All groups share one centre, and each spreads out both ways along 10 directions, with some noise.
In the rows, zero is written as 128.
Some rows, each with its group after it:
[161 151 185 151  91 116 149 145 136 137 134  87 120 113 124]  guduv
[170 142 133 149  96 125 139 128 119 103 134 179 122 158 177]  Vagar
[172  98 140 111 139  91  98 104 194 111 136 119 178 131 185]  gibav
[160 188 112 133 112  92 134 110 101 152 124 172 113 178 144]  reru
[118 126 189  73 107 103 157 139 140 139 103  79 127 122 171]  guduv
[154 132 100  82 139 144  83 147 168 132 167 139 123 119 150]  gibav
[135 102 108 145 107  79 124 116 150  89 115 141 170 138 156]  gibav
[107 111 149 126 119 149 139 134 146  89 135 106 150  89 125]  gibav
[ 99  90 130  71 139 116 119 161 160 117 111 157 144 134 152]  gibav
[ 92  88  97 130 148  91 117 160 172 102  94 174 125 162 141]  gibav
[141 122 141 125 142 167 116 124 147 100 125 100 163 107 129]  guduv
[120 138 157  73  74 136 109 134 125 131 127 130 119 105 138]  reru
[ 53 150  82  92  75 135 142 165 135 142 132 116 130  97 138]  guduv
[ 82  69 146 140 127 181 140 112 107 117  94 131 169 101 123]  gibav
[181 131  79 103 100 119  94 161  87 112 152 235 126 158 116]  Vagar
[102 100 102 115 170 141 117 151 196 100 158  90 121 104 158]  reru
[150 147 138 105 131 135 106 140 206  86 169  87 128 101 169]  reru
[120 114 125 127  94 143 144 126  75 132 139 134 151 101 107]  reru
[144 129 127  81  96  88  85 182 190 128 144 164 126 132 127]  gibav
[111 138 150  52 107 134 146 159 115 127 148 136 114 109 146]  guduv
[112 130  65 157 155 136 134 148 159  99 141 178 173 137 136]  reru
[111 108 123  67  99  79 129 136 134 129 175 162 112 115 167]  guduv
[107  89  70  97 134 136 116 169 134 143 150  71 146  89 114]  Vagar
[168 172 118 141 108 112 128 168 152 115 116  95 132 145 137]  guduv
[142 118 106 118 127 166  92 117 135 129 126  93 103 119 150]  Vagar
[144 136 111 121 147 153 118 111 133 158 112 131 174 138 158]  guduv
[181 162  99  83  62 115  97 146 111 161 140 136 159 127 141]  Vagar
[153 134 124  96 140 158  83 130 126 105 137 153 105 131 117]  Vagar
[168  89 133 121 112 151 131 157  63 130 115 168 112 147 132]  Vagar
[146 133 113  75 103 144 155 162  62 153 151 160 157 118 134]  Vagar
[129 176  85 115 111 101 100 144 192 139 147 104 124 125 149]  gibav
[140 141 108 125 152 176 109 102 130  88 138 149  68 154 191]  Vagar
[110 111  82 150 149 133 135 123 139 135 115 146 175 139 148]  reru
[133  72  82 172 136 108  97 128 154  78  99 141 130 155 147]  guduv
[167 126 197 146 119 146  86 104 146 149 102 110 101 129 104]  Vagar
[122 117  74 139 117 123 117 111  69 132 134 171 116 141 105]  reru
[169  85 162  85 126 137 120 113 112 144 125 164 176 131 169]  gibav
[156 151 127 110  98 127 119 162 133 113 139 112 132 116 123]  guduv
[106 149 106 115  92 138  82  75 147 115 105 140 147 120 135]  reru
[138 201  74  78 119 146 125 167 148 131 178 140 154 109 141]  guduv
[ 90 106  94  49 146 147 124 151 136 130 125  86 164  97 140]  Vagar
[121 137 185 104  94 139 160 135  97 139 160  81 112  79 114]  reru
[142 161  91  75 155 147 115 102 136  84 142 171 138 151 189]  reru
[125  71 124 156 121 144 123  61 109  77 107  86 154 109 165]  gibav
[171 131 139 114  91 124 141 143  83 151 118 126 165 128 135]  guduv
[123 150 147 102  77 112 140 144 126 167 114 129 160 120 135]  reru
[ 84 113 155 107 142  92 150 146 192 108 121 123 191 107 129]  Vagar
[134 191 128 100  62  92 127 146 156 147 149  95 169  98 133]  reru
[143  69 167 176  86 114  99  88 143  64 114 105 132 106 126]  gibav
[138 127 125  81  93  91 146 173 114 143 132 161 185 125 131]  Vagar
[162 130 144 101 153 144 181 143  78 133 162 173 156 139 165]  gibav
[104 132 114  70  73 137 110 150 100 160 163 166 100 101 117]  guduv

New rows, each followed by its group:
[ 75 131 133  75 136 106 165 136 142 152 135 145 198 105 136]  Vagar
[ 97 143 126  80 120 134 150 155 147 131 143 121 150 106 151]  reru
[207 104 180 127 132 147 151 168 150 106 163  98 171 109 180]  reru
[143 107  94 155 129  92 105 124 164  84 132 148 128 147 150]  gibav
[166 141 150 181 114 141 141 121 114 119 160 137 119 124 125]  gibav
[130 161 140 171  95 122 144  92 153 134 153 153 192 110 147]  Vagar
[142 164 194  99 140 142 131 120 147 101 138 162 113 130 131]  Vagar
[ 83 130 140 114 106 105 149 125 153 140  85  93 149 127 159]  gibav
[105 102 107 160 146 160 158 110 115  97 129 130 181 111 143]  gibav
[ 89 108 124 100 153 164 119 103 171 108 107  76 164 102 167]  Vagar
[116  93 150 161 169 142 116  83 172 141 108 129 122 145 170]  guduv
[157 113 153 193 112 121 138  92 123 132 120 138 162 136 143]  gibav
[123 118 101 142 124 131 104 112 154 114 137 157 162 121 129]  Vagar
[151 119 163 128 135 151 137 110 119 136 135 113 112 127 158]  gibav
[ 88 144  55  52 122  96 131 168 151 155 168 114 183  95 131]  Vagar
[112  94 126  79 111  77 159 195 138 172 116  80 145 125 152]  Vagar
[111 103 112 137 161 172 153 128 120  85 147 140 118 121 162]  Vagar
[154 163 173 150  72 113 121  84 161 178  98 105 156 136 184]  Vagar
[125  95 126 145 147 162 116  99 142  90  99 149 122 149 178]  Vagar
[201 138  98  84  86 174  81 155  73 122 143 138 121 121 122]  Vagar
[155 130 162  87 113 151 143 160  97 111 113 115 139 119 125]  guduv
[122  91 149 126 154 124 119 129 157 115 112 132 103 145 153]  gibav
[118 138 130 110  69  87 107 162 178 114 123 135 153 111 119]  gibav
[136 186 149  86 119 145 163 154 113 171 145 131 129 131 154]  guduv
[167 123 141 156 131 123 100 100 176 109 153 105 132 118 152]  gibav
[132 127  93 116 147  97 118 185 214 132 148 114 136 139 175]  reru
[139 145 109 145 171 186 123 143 134 100 168 187 103 136 120]  guduv
[ 98  82 109  85 148 155 110  86 127 150 115 148 177 118 169]  guduv
[142  84 120 127 186 161 124 102 152 123 141 140 188 121 173]  gibav
[143 161 119 135  84 158 114 145 132 135 124  79 167  97 109]  guduv
[151 109  86 107 128  91 107 140 147  99 121 142 136 154 164]  guduv
[ 84 121 128 127 152 165 110  91 162 162 138  76 152  85 112]  Vagar
[116 166 118  72 116 113 135 171 184 136 133 139 158 133 175]  reru
[184 136 155 123 158 173 134 152 118 153 186 179 138 126 133]  gibav
[ 95 108  96 146 143 120 148 153 177 114 163  71 133  94 152]  Vagar
[138  96 164  75  96 110 132 163 115  78 130 122 107 115 131]  guduv
[129 132  93 131 103 140 127 108  94 177 133 158 145 136 159]  Vagar
[ 89 102  86 144 109 127 107 104 146 136 129  74 164  84 112]  reru
[ 82  90 118 138 150 158 155 105 116 104 102 110 153 118 154]  gibav
[109 133  95 155 166 148 120  83 170  97 136 104 164 115 151]  reru
[136 191 160  96 100 101  89  84 189 153 114 153 170 135 147]  Vagar
[134 157 154 171 113 151 202 121  79  87 171 104 135  96 131]  gibav
[152 100  68 119 134  94  58 121 185 127 122 164 137 159 162]  gibav
[142 112 170 127 136 154 119 127 172 113 118 127 140 127 172]  reru
[160 103  75 168 159 149 106 127 117 100 156 206 128 152 127]  guduv
[143 129 189 125 140 158 114 122 148 126 139 116  92 118 126]  guduv
[150 115 103 108 131 132  96 136 190  98 156  86 159 102 172]  reru
[163 158 100 109  68 134 134 126  84 179 141 147 149 132 171]  Vagar
[188 164 120 130 129 156 134 125 109 157 158 138 192 126 135]  guduv
[143 151 133  87  85  91 124 140 141 145 125 124 121 136 162]  gibav
[ 89 196 115  88 132 136 116 106 181  96 143 130 118 116 153]  reru
[125 199 139 108  85  98 130 160 192 118 162  66 105 100 137]  gibav
[113  78 150 120  94  83 130  93 135 161 107 109 147 128 173]  guduv
[165 156 106 135  96 158  81  89 134 146 132 115 115 130 164]  Vagar
[113 126 136 135 129 143 119  98 138 142 131 154 169 113 115]  Vagar
[133  88 139 143 132 125 131 163 165 157 106 139 150 148 160]  reru
[115 149  91  86 136 131 138 148 152 115 165 104 113 117 175]  Vagar
[201 140 178  78 113 108 132 150 112 120 138 114 137 132 143]  guduv
